The rows of a group lie close to one hidden flat surface of 9 dimensions, which may be shifted away from zero. Surfaces can cross.
In the rows, 128 means zero.
Known rows, each followed by its group:
[167  94 131 169  93  80 126 130 101 145  91 171 142  90 129  31 170 163
 141  93]  j_929
[129 137 157  83 145 117 137 124  71 103 112  73 155 118 111 213 118  95
 146 143]  j_810
[109 136 105 132 117 110 169 108  71 125 115 100 139 130 145 165 109  90
 141 151]  j_810
[170 100 155 175 172 107 178 144 111 182 185 154  80  80 148 175 104 176
 135 116]  j_339
[137 133 120 119 134 109 145 121 128 137 150 122 117 114 127 136 108 130
 133 120]  j_339
[ 83 141 141 127 110  88  92 117 157 120 158 116 117 122 139 150 105  92
 145 151]  j_79
[166 128 165  98 134 152 190 137 116 166 131 166 104 114 102 177 141 115
  81 162]  j_339
[122 124 159 135 147 120 104 119  77  82 114 110 165 157 157 168 134 117
 128 136]  j_929
[184 121 151 163 143 120 116 115 120 110 155 160 124 124 136 135 141 189
 109 106]  j_929
[133 124 155 156 125  93 113 162 110 127 151 133 107 118 137 147 126 116
 131 139]  j_929
[116 136 118 135 158 173 113 122 100 101 120  97 164 138 122 177 130 154
 145 118]  j_929
[150 125  91 165 121 131 155 123  88 137 120 113 132 101 117 142 129 164
 154 110]  j_539
[113 110 112 104 153 110 225  99 114 117 141 138 118  97 136 119 150 103
  52 156]  j_339
[116 135 135 118 112 146 123 179 156 208 136 154 109  96  91 120 116 111
 152 123]  j_810
[118 119 110 145 104 133 139  68 133  86  89 113 143 141 151 127 152 142
 118 159]  j_79
[ 56 139  79 114 150 154 132 139 122 143 128  89 162 107 103 133 116 104
 161 113]  j_810
[134 124 142 104 133 108 140 106 200 137 168 175  96 125 139  88 129 124
  78 139]  j_79
[ 98 172 123  84 129 140  88 150 128  49 159  83 151 112  49 166 165  95
  84 137]  j_810
[104 134 106 128 106 137 107 150 149 145 115 115 126 127 112 102 123 117
 158 122]  j_79
[164 156 140 105 109  75 117 106 160  95 185 157  81 189 165 109  92  88
  76 143]  j_339
[127 127 153  94 172 109 150 155 103 116 161 102 116 114 124 172 116  99
 106 130]  j_79
[ 84 108 117 119 167 150 163 141 181 133 158 123 103  84 114 123 145 140
  89 140]  j_539
[108 117 183 120 111 150  59 168 210 102 114 125  93 163 136 119 152 114
 111 166]  j_339
[129 138  86 153 147 144 148 161 138 148 177 156 118  77  79  93 149 162
  96  92]  j_539
[169 145 105 140 154 105 152 186  40 120 163 105 109 173 147 154  86  92
 124 103]  j_79
[136 140  88 108 125 147 124 141 132 124 111 114 138 158 113  79 126 124
 130 102]  j_79
[107 114  86 145 155 126 138  70 159 115 139 129 135 159 191  87 100 156
 130 110]  j_539
[141 100 176 201 123 155  96 141 146 155 126 208 117 143 166 114 156 176
 116 141]  j_539
[109 162 136  85 122 107  98 160 116 169 156 180 159 126  94  79 117  62
 118 101]  j_539
[ 80 104 162 185 175  96  89 198 103 141 176 141 126  98 155 126 126 119
 140 109]  j_539
[170 124 151 109 105 170 160 113 160 167 104 154  98 125 107 161 135 150
 120 159]  j_539
[167 148 113  94 158 114 121 116 134  89 162 110 122 168 135 120  97 135
 110  92]  j_539
[ 97 104 113 145 121 128 138 145 157 138 112 125  96 157 173  86 120 109
 122 147]  j_810
[115 152 138  88 146 138 114 141 159 157 171 185 138 117  91  92 132 109
  89 110]  j_539
[166 138 156 168 144 128 127 160  90 113 177 137 102 127 125 207 125 144
 107 139]  j_929
[145 173 135  82  99  76 141  70 140 168 190 144 114  93  97 183  72 100
 147 138]  j_79
[105  90 113 107 153 152 180 162 164 138 100 132 107 117 129  52 166 123
  77 134]  j_79
[164 145 147  91 131 111 110 137 128 103 145 116 125 139 108 135 122 120
 117 114]  j_810
[177 134 109 105 109 188 136  76 137 126  70 123 165 119  78 133 157 195
 144 107]  j_79
[ 92 122 131  85 160 112 121 127 107  83 112  51 161 103 111 155 134 110
 149 117]  j_810
[ 78  79 108 176 132 108 124  96  81 130  65  99 205  40 120  92 173 178
 199  90]  j_929
[ 75 112 132 150 165 135 110 133 123  93 149 108 167  32  77 150 184 172
 120 111]  j_339
[167 131 135 111 104  79 117 111 120 105 126 122 136 110 108  96 137 131
 128 107]  j_810
[132 113 172  91 136 107 147  93 154 122 127 128 115 126 151 150 121 115
 111 154]  j_929
[181 133 131 110 123 167 152 126 108 169  96 126 123 152 122 165 102 145
 158 120]  j_339
[124 113 132  89 138 136 168 151 166 170 119 111  90 117 122 125 112 107
 133 141]  j_339
[149 131 142 110 154 123 173 146 135 158 181 185 106  83  96 122 147 128
  62 127]  j_339
[ 85 119 151 113 125 173 104 177 173 172  99 141 122 130 114 110 143 107
 135 144]  j_810
[141 118 125  76 150 177 151 141 179 136 108 137 115 137 105  89 148 135
  92 120]  j_339
[ 63 131 115 143 130  36 138 101  35  56 145  55 164  94 150 178 121  61
 137 150]  j_929
[145 150 114 102 143 163  94 123 146 123 133 126 149 164 119 119 109 149
 142  93]  j_929
[ 97 107 183 125 150 126 119 145 156 139 142 119 114  71 115 177 146 136
 132 153]  j_79
[ 99 125 144  83 130 145 169 106 173 216 129 141 113  93 120 160  94 107
 159 150]  j_539
[133 119 112 119 115  81 141 132 148  97 131 104  90 148 156  86 120 101
 106 138]  j_810
[110 110 114 142 151 152 110  89 144 111 109 110 168 108 128 114 144 186
 154  98]  j_929

New rows, each followed by its group:
[111 130 114 111 119 131 134 108 130 122 109 100 144 107 108 142 134 123
 146 134]  j_79
[188 110 213 158  99 165 104 132 148 168  92 202 101 169 158 159 142 159
 125 166]  j_539
[148 139 104 139 125  91 126  93 115 100 150 121 126 156 161 124  98 130
 130 115]  j_339
[128 100 151 156 124 133 177 132 122 177 120 141 102  67 122 169 144 150
 136 157]  j_79
[152 157  91 109  98 125 161 111  98 224 132 154 142  96  87 128  79 121
 188  95]  j_539
[121 141 144 110  98 109 128  89 161 151 142 133 116 100 114 158 112 119
 143 155]  j_79
[105 171 104 128 146 178 129 116  56 131 140 121 186 126  91 215 117 114
 144 127]  j_810
[129 148 118 114 145 120  95 105 107  66 135  87 163 147 124 151 123 135
 137 107]  j_79
[111 116  89 167 175 116 126 162  94  88 151 105 143 129 143  89 137 145
 113  85]  j_79
[140 118 141 124 177 141 115  93  78 104 110 102 183 152 160 165 107 161
 161  96]  j_810
[123 102 122 144 130  97 132 122 133 134 113 117 122 125 161  89 121 140
 150 115]  j_810
[138  98 143 144 139 137 137 103 115 147  83 141 140 176 197 114 110 136
 154 129]  j_810
[102 136 154 174 116 100  46 150 138 103 161 127 135 104 120 143 140 144
 152 123]  j_339
[127 107 142 150 118  81 124 138 112 147 127 114 132  47 104 118 144 152
 172 105]  j_810
[159 135  99 165  86 141 129 131  84 110  94 151 152 131 100  94 172 148
 111 119]  j_539
[148 111 172 142 125 130 110 118 144 148 115 154 109 181 188 134 102 132
 144 143]  j_539
[152 128 141 108  96 175 161  73 163 192  95 178 127 121 115 149 128 153
 139 155]  j_539
[ 80 137 112 116  73  77 177  35 128 152 124 111 131  65 119 179 113  91
 159 185]  j_79
[149 150 117 116 133 128 142 161 119 186 168 152 118  93  80 126 106 125
 139  98]  j_539
[ 37 141 115 118 100  92  71 109 152  86 122  73 147 132 141 131 115  72
 162 155]  j_79
[166 162  53 123 108 158  96 125 141  85 117 137 148 212 122  23 130 143
 101  76]  j_929
[139 134 133 143 101 138 124  78 130 208 112 195 150 140 148 114  96 143
 174 117]  j_539
[152 127 120 135  86 130 137 169 104 132  87 130 108 162 128  96 141  95
 119 145]  j_539
[147 131 142 146 164  96  91 186  90  78 168 113 124 146 137 119 128 124
 108  94]  j_539
[133 144 136  96 140 134 110 128 152 121 150 103 129 108  93 154 119 139
 142 113]  j_339
[ 98 151 121  89 128 104  92  93 149  79 140  96 151 143 125 128 115 101
 130 130]  j_79
[128 158 150  56 157  94 105  72 135 164 164 140 159 164 158 138  42  89
 171  94]  j_539
[110 122 140 144 171 122  97 191 136 124 172 121 118 114 126 116 127 135
 125  95]  j_79
[ 73  85 174 205 149 136  84 111 156 136 122 196 146 149 212  95 147 156
 123 146]  j_539
[114 125 155 100 137 138 112 161 177 146 136 109 101 107 104 148 123 123
 142 136]  j_339
[169 139 142  85 143 150 119 133 162 121 136 141 121 150 107 114 128 142
 103 110]  j_79
[144 138 162 161  89  74 113 160 131 158 175 197  76 147 152 110 114  78
  97 159]  j_339
[149 108 135 177  93 171 129 120 167 166  94 204 107 163 163  82 151 163
 111 152]  j_539
[198 141  82 111  88 147 159 137 124 166  98 167 125 137  85  42 141 144
 116  90]  j_929
[ 74 154  95 162 150 150  91 169 149 113 186  79 105 122 115 182 102 135
 150 126]  j_929
[107 115 152 172 185 208  95 160 140 157 134 156 133 171 168 164 115 166
 143 122]  j_810
[118 137 152  95 146 123 112 170 150 127 154 148 117 146 124  98 130  87
  89 127]  j_539
[ 98 126 121 119 107 105 155  74 127 124 121 106 140  90 122 162 128 113
 141 160]  j_79
[162 137 174 105 133 173 105  49 170 112 125 197 161 148 126 141 153 176
  88 136]  j_539
[111 102 122 135 149 140 137 126 148 113 113 104 125 117 142 117 139 151
 131 126]  j_339
[105 111 163 119 152 108 144 158 148 141 156 132  95 102 134 141 129 105
 103 149]  j_79
[164 127 147 148 145 126 115 120 121  98 155 139 118 147 148 150 123 153
 110 124]  j_79
[149 101 182 136 103 147 144 229 140 162  97 129  52 134 124 149 154  92
 111 184]  j_539
[152 136 170 136 125 132  97 139 127 126 142 126 113 131 128 189 117 142
 144 139]  j_79
[155 124 138 116 123 140 158 164 141 191 132 166  97 123 116 110 120 119
 117 128]  j_339
[145 159 114 151  81  90 109  57 161 153 173 170 120 106 124 137  94 153
 152 127]  j_79
[202 132 148 132 118 145 135 136 130 164 128 174  92 185 153 128  99 140
 121 127]  j_339
[ 92 161  58 162 133 138 143 108  84  99 158 112 152 143 130 147 114 116
 118 128]  j_810
[ 89 134 183 111 109 103 125 132 147  92 145 130 107 110 118 179 159  70
  73 204]  j_339
[227 115 171  97 180 156 197 168 105 142 149 164  81 153 130 156 130 144
  55 124]  j_79
[154 122 190 118 140  92  98 149  91 118 120 103 118 171 174 176  90  96
 160 135]  j_539
[124 138 120 123  94 102 126  98  96  68 103 114 155 131 119 121 163 107
 103 150]  j_810
[138 142 128 122 138 106 115 134 104 102 155  98 134 100 101 162 127 129
 131 115]  j_810
[ 84 176  68 143  93 140 124 169 151 116 181 136 100 125  80 110 141  84
  78 150]  j_810
[111 106  85 117 130 146 179 128 154  71  94  71  98 141 137 106 162 124
  80 159]  j_539
[ 87 158  43 149 117 122 125 106 110 103 152 115 165 101  94  87 136 130
 130  95]  j_810
[138 148 105 112  59 129 151  96 160 193 107 150 106 117 104 123 106 112
 160 152]  j_79
[167 148 120 141 114 131 128 108  87 184 134 174 154 115 108 131 108 152
 165  91]  j_810
[127 134 169 109 143  99 129 108 149 144 179 136 115  70 106 187 115 135
 129 139]  j_79
[135 158 114  76 158 134 135  88 172 179 186 168 136 126 114 111  73 134
 131  87]  j_539
[179 145  98 137  97  97 187  68  96 134 144 156 107 147 151 140 100 124
 106 143]  j_79
[103 144 117 122 123 128 139 128 107 198 145 163 159  70  82 128 120 116
 157 109]  j_539
[119 122 110 171  80 129 137 144  82 165  81 157 138 150 148  93 136 100
 149 141]  j_339
[162  98 108 154 178 138 178 116 125 113 152 162 127  99 136  82 162 196
  71  92]  j_79
[110  92 157 159  99 119  98  90 116  55  56 130 173 132 153  91 205 145
 105 156]  j_810
[130 117 105 118 111 154 159 181 156  94 102 115  82 145 107  80 180 105
  56 161]  j_539
[120  90 138 130 152 135 167  94 164 102 117 145 119 105 146 103 173 159
  74 152]  j_79
[154 115 119 142 136 140 131 108 128 116 104 103 121 164 167 137 105 160
 154 119]  j_339
[105 136 130 108 132  93 121 131 159 118 166 114 109 108 121 125 118 105
 118 133]  j_339
[102 131 102 109  74 135 138  63 188 140  90 135 133 114 118  95 143 129
 136 158]  j_79
[ 84 121 135 111 115  66 133 116  80 103 105  93 153 122 149 127 125  58
 137 150]  j_929
[118 121 119 206  93  89 124 119 133 128 149 158  86 157 192 113 114 122
 122 162]  j_79
[138 139  77 167 107 101 151 140  94 134 142 135 104 169 163  92 100 105
 124 122]  j_79
[159 176 113 143 119  81  91 118  85 101 187 118 126 171 144 167  69 110
 149 107]  j_79
[127  95 124 174 106 103 142 104 113 156  92 148 135 117 171  86 131 148
 162 122]  j_810
[ 75 128 156 131 168  94  96 188  99  98 161  74 123 117 140 181 110  81
 143 135]  j_79
[ 95  98 153 172 134  95 121 178 131 123 145  94  91  63 125 158 152 135
 140 149]  j_810
[153 126  83 167 118 133  89 131 145 110 123 175 140 193 163   4 134 161
 111  75]  j_339
